The rows of a group lie close to one hidden flat surface of 13 dimensions, which passes through zero. Surfaces can cross.
In the rows, 128 means zero.
Some rows, each with its group after it:
[151 155 114 134 147 122  92  80  76  55 144 179 147 127 104 134 108 149
 140 124] -> Nuni
[144 155 109 142 152  94 103  91 139 136 114 129 147 166  96 148  92 158
 155  89] -> Nuni
[136 116 128 202 183  65 126 110 118 126  84 155 151 111  89 153 126 134
 136 120] -> kuv
[202 137 139 130 136 146 177 118 148 134 128 116 118 162 157 100 150 145
 160 113] -> zazo
[118 108 158 127 188 139 195 154 143 128 149 118 145 102 120 140 102 128
 104 168] -> besud
[ 97  70 149 125 118 151 111 115  88  76 123 119 160 110 121 169 152 107
 108 125] -> Nuni
[170 100 144 183 172 130 145 144 123 120 177 124  93 140 141 146 174 115
 130 110] -> besud
[152 170  86  93 110  78 124 172 113 112  70 171 151 133 113 124 138  50
 161 110] -> mulid
[132  66 168 148 124 171 138  57 152 149 161 108 163 137 144 107 166 138
 156 113] -> kuv
[101 164 107 131 167 159 142 118 107  80 157  84 112 111 132 150 129 139
 151 211] -> mulid
[159 130 111 143 156 120 107 158  85 118 139 160 104 100 157 107 110 122
 138 107] -> kuv
[ 45 151 108 116 123 121 155 152 136 119 172 133 131 200 123 196 126 121
 153 143] -> Nuni
[140 112 124 148 153  94  92 146 174 166 144  94 122 134 101 182 119 119
 159 114] -> mulid
[140 103  50 120 137 150  93 189 154 163 135  82 123  92 127 102  88  81
 141 106] -> kuv
[ 71 126 123  88 149 113 138 180 108 138 140 100 114 101 105 123 121 100
 122 179] -> besud
[ 94 113 131 113 147 121  81 140 140 147  76  96 138 136 119 200 109 101
 153 131] -> mulid
[133 187 154 107 151 147 112 101  74 115 141  98 160 114 124 133 127 119
 175 152] -> zazo
[135 177 142 129 118 122 127 120 143 148 160  51 124 122 125 121 120 175
  98 111] -> kuv
[100  87 153 164 147 156 204 145 152 125 146 128 164 104 121 160  96 164
  93 163] -> besud
[136 166 123 129 193 119 125 144 100 119  97 138  84 150 160 124 123 106
  82 100] -> mulid
[145 145  99 159 103 138 156 134  93  53 165 135  70 159 167 129 130 222
  89 117] -> kuv
[124 109  88 144 105 101 146 134 115 102 110 191 111 138 155  87 139 133
 110 101] -> besud
[112 178 120  71 150 105 113 147 108 142  99 167 121 175 114 127 137  50
 157 127] -> zazo
[171 134 146 156  99 171 182 152 117 112 101 119  91 149 181 128 163 155
 108 134] -> besud
[ 78 137 151 130 150  63 100  94 107 138 139 195 125 134 104 110 137 121
  99 114] -> kuv
[126  95  78 134 155 118  64 121 122 127  93  82 124 183  94 176  95 150
 175  81] -> zazo
[ 92 130  63 143  88 164  78 170 136 154 146 121  65 169  93 130 146 102
 131 145] -> Nuni
[ 91 172 114 103 121 119 111  80 169  65 140 124 122 137 135 185 118 135
  73 149] -> besud
[161 137 179  55 149 147 128 109 134 129 149 137  90 130 169  69 140 108
  66 112] -> kuv
[ 79 187 104 149 132 106 125 134 111 158  78 198  95 208  96 141 117 140
 139 142] -> zazo
[187 157 166  93 174 147  76  70 153 138 115 116  97 172 127 130 142 102
 113  94] -> besud
[ 83 160 105 150  92 151 141 187  95 111 103 147  75 188 111 155 163 113
  70 142] -> zazo
[167  92 117  88 146 169 174 167 171 112 139 144  91 158 145 123 138  87
 121 149] -> zazo
[195 136 166 186 116 198 112 153  72 185 139  83 143 107 100  90 133 145
 124  86] -> besud
[121 101 114  79 120 165 143 150  91  96  89 138 137 165 135 118 152  68
 124 114] -> Nuni
[ 44 115 158 132 136 118 117 106 144 169  98  52 142 122  94 155 153 113
  84 141] -> mulid
[130  85 119 105  95 146 162 145 189 138 143  94 121 169 132 135 145 120
 104 100] -> mulid
[175 123 178 125 110 138 182 157 142 131  69  71 117 123 137 129 158 137
  54 115] -> zazo
[137 165 132 117 158  68 155 157 136 181 106  77 113 174  69 115 129 144
 143 119] -> zazo
[155 180 149 134  96 101 111 164 149 144 178 147  98 159 130 199 123 156
 179 133] -> kuv
[126 142 107 143 167 122 148  95 169 178  93 167 136 165 139  85 130  91
 154 117] -> Nuni
[141 137 135 122 147 165 183 110 147 141 100 140 160  95 110  67 119 104
  92 166] -> mulid
[100 209 107 132 108 115 143 136  95 146  96  76 179 100 106 104 101 141
 131 130] -> kuv
[153 148 102 133 133  74 108 141 102 104 201 150 101  99 142  96 123 149
 132 107] -> mulid
[157 150 186 148 122  93 161 159 130 170 152 131 147 120 108 144 153 118
 152 128] -> zazo
[107 118 141 128  67 150 132 125 154 137 165 111 140 158 130 183 148 152
 190 153] -> kuv
[ 97 135 122 101 120 128  89 138 127 148 100  76 137 162  78 168 127 106
 139 117] -> Nuni
[132 108 130  91 126  91 151 217 117 136 115 152 114 116 140 136  91 125
 125 118] -> Nuni
[128 151 139 101 139 128 142 108  82  90 130 140 107 127 146  84 156 127
 104 143] -> besud
[ 88 149 142 115 115 187 113 126 125 105 153 107 147 120 120 190  98 137
 101 163] -> besud
[105 133 133 177  78 137 125 156  62 128 159 114 164  84 165 138 131 164
 169 116] -> kuv
[150  97 161 123 159 111 118  88 171 166 110 151 167 114 114 131 131  98
 181 139] -> Nuni
[107 137 126 102 121  85 100 121 153 129 110 113 147  49 111 120 115  95
  89 153] -> zazo
[ 84 115 151 144 151 133 139 112 131 103 156 136  94 143  97 146 141 145
  39 150] -> besud
[152 183 162  78 150  75 112 156  86 126  89 153 166 127 106 161  79 122
 151 106] -> Nuni
[145  84 105 163 151 137 155 115 173 134 119 128 173  78 126 119 113 110
 154 149] -> mulid
[117 202 140 136 122 127 151 141 120 144 180 143 119 119 105 119 141 121
 148 183] -> zazo
[160 178 149  95 126 180 148 166 124 144  88  83 135 116 134 139  92 131
 116 153] -> kuv
[125 161 107  90 114 131 113 168  46 109 115 139 152  91 162  80 141  56
 139 105] -> besud
[124 182  93 167 174  91 145 107 102 112 107 198 138 134 108 126  96 156
 186 175] -> zazo
[164 180 169 107 139  83 133 128 143 167 162 100 121 147 121 108 151 119
 120  86] -> mulid
[143 137 157 152 154 144  72  94 119 128 163 151  87 175 116 165 161 112
 128 112] -> kuv
[124 144 174  89 100 102 126 177 147 198 156 137 117 156 112 123 159  69
 118  94] -> zazo
[156 136 195 105 108  93 104 114  98 149  63  94 159 122 159 139 151 119
 126  61] -> mulid
[ 96 177 165 128 132 110 127 106  96 135 146  81 122 141 138 130 170 126
 106 118] -> mulid
[ 83 112  97 177 155 127 110 156 125 179  82 170 111 149 123 132 115  99
 129 117] -> Nuni
[228 155 127 140 119 153 204 125 143 109 149 146 162 100 139  64 149 112
 154 142] -> mulid
[159 158 135  77 110  75 109 111  78  57 128 105 173  92 109 118 147 109
 120 100] -> Nuni
[153 175 107 135 161  49 114 164 124 114 138  65  88 116  87 138 160 104
 110 123] -> mulid
[155 124 168 155 135 144 135 102 187 181 136  89 130 132 132 149 109 183
 147 132] -> Nuni
[121 123 168 117 157 114 150 143  72 120  74  75 150 136 108 150 133 142
 105 111] -> zazo
[151 165  48 105 172  88 147 151 117  80  85  54 108 102 116  94 112 129
 124 149] -> kuv
[ 79 184 131 157  93 109 140 148  88 135 112  65 146 128 160 140 184  96
  92  89] -> Nuni
[138 151 176 105 176 149 125 110  77 151 138 142 203  93  97 100  96  93
 147 127] -> besud
[142 120  89  91 164  89 144 104 181  94 154 152  96 148 155 133 103 156
 194 169] -> besud

New rows, each followed by its group:
[111  88  66 128 119 147 145 104 136  82 161 139 113 150 128  92 177  99
 145 147] -> Nuni
[134 114 195  87 125 171 144 124 137 137 118 144 169 163 145 185 132  98
 162 132] -> Nuni
[184 199 187 125 117 107 157 112  98 106 135 136 140 112 172  96 177 110
  89  94] -> kuv
[124 149  79 117  88 124 168 150 143  80  96 153 168  96 188 138  96 123
 130 122] -> besud
[122 195 128 130 114 137 143 135 133 180  82 121 194 128  96 136  89 121
 176 144] -> kuv
[125  77 186 123 148 113 113 102 131 127 163  82 111 104 140 154 158 153
 139 144] -> kuv
[157 178 136 139 140  86 145 155  99 134 139 120 139 107 110 112 139 117
 145 125] -> zazo
[ 70 140 131 108 120 112 123 112 124 134 165 115 115 160 138 127 138 142
 122 123] -> mulid
[159 173 114  85 139 142 127 155 167 123 111  87 101 133 163 167 109 113
 151 152] -> besud
[179 121 163 114 120  98 152 114 156 129 114 130 145  81 173  85 100 161
  53  68] -> Nuni
[ 97  59 144  92 180 163 131 119 104  93  91 115  81 111 132 104 106 158
  38 161] -> kuv
[121 152 128 119 156 155 130  77 120 103  88  46 140 148  89 138 159 123
 133 170] -> kuv
[ 83 179 173 127 105 138 148  85 100 139 161 103 140 157 134 114 174 146
 127 142] -> mulid
[153  58 137 170 141 111 164 147 130 107 158  99 145 115 184 152 199  86
 175  96] -> besud
[133 155 104 148 164 143 133 124  94 114 136 164  84  96 127  72 119 144
 128 194] -> Nuni
[209 163 125 130 157 151 172 156 177 160  80 166 122 170  55 123 116 100
 152 171] -> mulid
[ 82 127 141 100  81 156 145 168 126 153 123 115 140  99 138 109  86 154
  61 125] -> kuv
[117 136 170 112 183 162 116  77 173  98 137 119 139 135 112 174 104 107
   8 114] -> besud
[114  97 130 152  78 130 121 159 141 133 172  73 109 102 132 157 160 145
 122 137] -> Nuni
[133  64 122 116 155 123 138 118 119 110  96 147 132  77 127  74 136 100
 108 145] -> Nuni
[108 172 141  93 123 142 116 150 112 162 109 144 137 123 121 113  88 114
 112 133] -> kuv
[175 137 147 173  96 132  81  94 124 103 189 185 143 104 128 160 151 127
 178 128] -> Nuni
[174 111  94 125  96 186 161 152 186 151 124  96 156 132 144 118 111 115
 156 116] -> kuv
[ 66  97  90 112 130 111  97 137  89  77 105 115  87 121 135 139 119 153
  91 143] -> mulid
[139 201 144 148 142 160 127  85 100 159 121 136 152 148 119  83 104 151
 110  98] -> kuv
[101 104 128  75 215 146 130 108 173 128 142  50  97 111 146 140  73 160
 110 176] -> mulid
[118 136 164 102 108 152 139  88  90 105 110  96 191  71 185 101 142 117
 130 126] -> mulid
[151 154 137  68 111 163 135 167 182 156 152  92  98 156  51 144 109 124
 121 185] -> mulid
[158 139  93 153 122 118 125 156 130 110 113 146 121 143  89 166 141 111
 185 153] -> mulid
[124 115 119  78 132 198 119 129 117 122  83 152 117 177 123 109 115  97
  96 123] -> Nuni
[128 146 100 163  90  99 141 142 175 127 197 122 116  92 121 130 175 102
 146 164] -> zazo
[154 176 133  90 116 158 175 130 162 145 139 137 174 156 136 124 139  70
 186 142] -> mulid
[ 77 101 118 129 115 130  79 129  75 113 154 104 130 104 131 144 173  89
 166 142] -> kuv
[156 125  98  83  92 170 166 173 161 136 107  79 154 109 150 122 114 100
 176 155] -> kuv
[122 123 138 169 120 117 125  98 133 160 173 121 146 118 138  92 119 172
 108  80] -> kuv
[176 114 111 125  97 135 134 118 165 131 106  84 147 115 163 116 124 144
 148  96] -> besud
[116 138 132 144  93 120  89 134  78 104  97 125 144 147 165 194 161 109
 177  97] -> mulid
[163  99 143 170  90 118 120 127  85 115  65 163 123 120  97 117 148 163
 105 114] -> mulid
[150 117  71 135 157 112 123 150 136 106 113 142 110 107 108 109  82 143
 108 132] -> zazo
[154 112 151  81  76 131  84 117 184 162 134  72 130 113  97 122 155  97
 124 120] -> Nuni
[ 95  84 109 175 143 183 184 138 124 135 105 140 107 150 183 105 143 132
  91 122] -> Nuni
[ 84  98 172 157 148 172 104 116 134 132 184 147 125 162 101 223 130 132
 146 157] -> besud
[ 97 135  51 147 121 111 154 144 150 132 144 114 112 201 124 126 144 125
 160 104] -> Nuni
[141  85  67  98 150 117 134  97 150  95 119 153 125 156 107  72 124 112
 131 112] -> Nuni
[138 110 105 127 102 170 127 141  84  64 116 150 115 153 195 155 131 141
 146 112] -> mulid
[137 193 151 125 165 138 120 121  98 141 174 167 115 137 169 101 112 121
 125 106] -> mulid
[126 142 107 105 127 121  83  93 120 122 192 118  98 151 139  93 171  95
 149 106] -> kuv
[ 95 132 114 101 127 124 181  58 152 129 119  46 165 122 117  41 129 176
  89 126] -> kuv
[ 87 102 152 128 153 111 160 113 182 156 135 102 132 114 134 136 100 164
  91 142] -> Nuni
[157 149 140 200 162 169 138  79  83 113 109 179 135 119 168  99 136 147
 130 128] -> Nuni
[129 163 191 101  55 167 151 119 130 139 169  92 143 125 169 119 162 136
  93 112] -> kuv
[146 122 107 197 145 123 116 136 103  89 137 107 101 129 140 181 156 146
 152 130] -> mulid
[107 116 129  64 107  75 126 179 162 160 122  95 131 114 106 131 129  84
 127 126] -> Nuni
[123 161 179 146  97 192 165 116 145 147 174 141 124 135 187 138 179 112
 138 166] -> Nuni
[103 159 146  61 134 102 120 102  95 112  96  95 156  97 141 116 116 126
 155 157] -> mulid
[172 176 113  92  97 129  88 108 212 183 124 126 103 118 131  83 111 109
 119 123] -> zazo
[168 148 156 131 152 107 189 131 138 144 111 109 112 138 146 121 157 148
 180 163] -> besud
[191 104 160 153 137 144 141 103 164 156 147 137 145 130 126 129 111 172
 182 126] -> mulid
[106 160 165 149 139 128 147  71  93  93 146 160 164 117 106 120 134 154
  88 142] -> besud
[115 126 109 105 141 102 117 140 144 123 114  99 108 109  66 134 115 138
 124 182] -> mulid
[ 81 103 108 135 136 122 168  93 140 102 174 107 106 148 133 105 144 187
 131 164] -> mulid
[130  94 136 138 105 128 111 126  83  81 130 122  88 176 189 166 146 188
 135  81] -> mulid
[130 124  48  93 112  97 132 157 123  92 120 144 133 114 140  89 153  53
 175 134] -> kuv
[ 96 107 157 109 193 114  78 123 120 134 112 141  77 145  86 176  88 156
 119 173] -> kuv
[146 111 127 101 174  80 126 121 106 116  79 145 145  77 109  85  97 119
 112 126] -> Nuni
[112 150  97 141 127 162 199 123 114  86 116 127 137 147 165  99 177  86
  99 137] -> mulid
[142  63 118 115 131 179  75 155 115 133  86 178 115 158  99 158  91 111
 133 111] -> Nuni
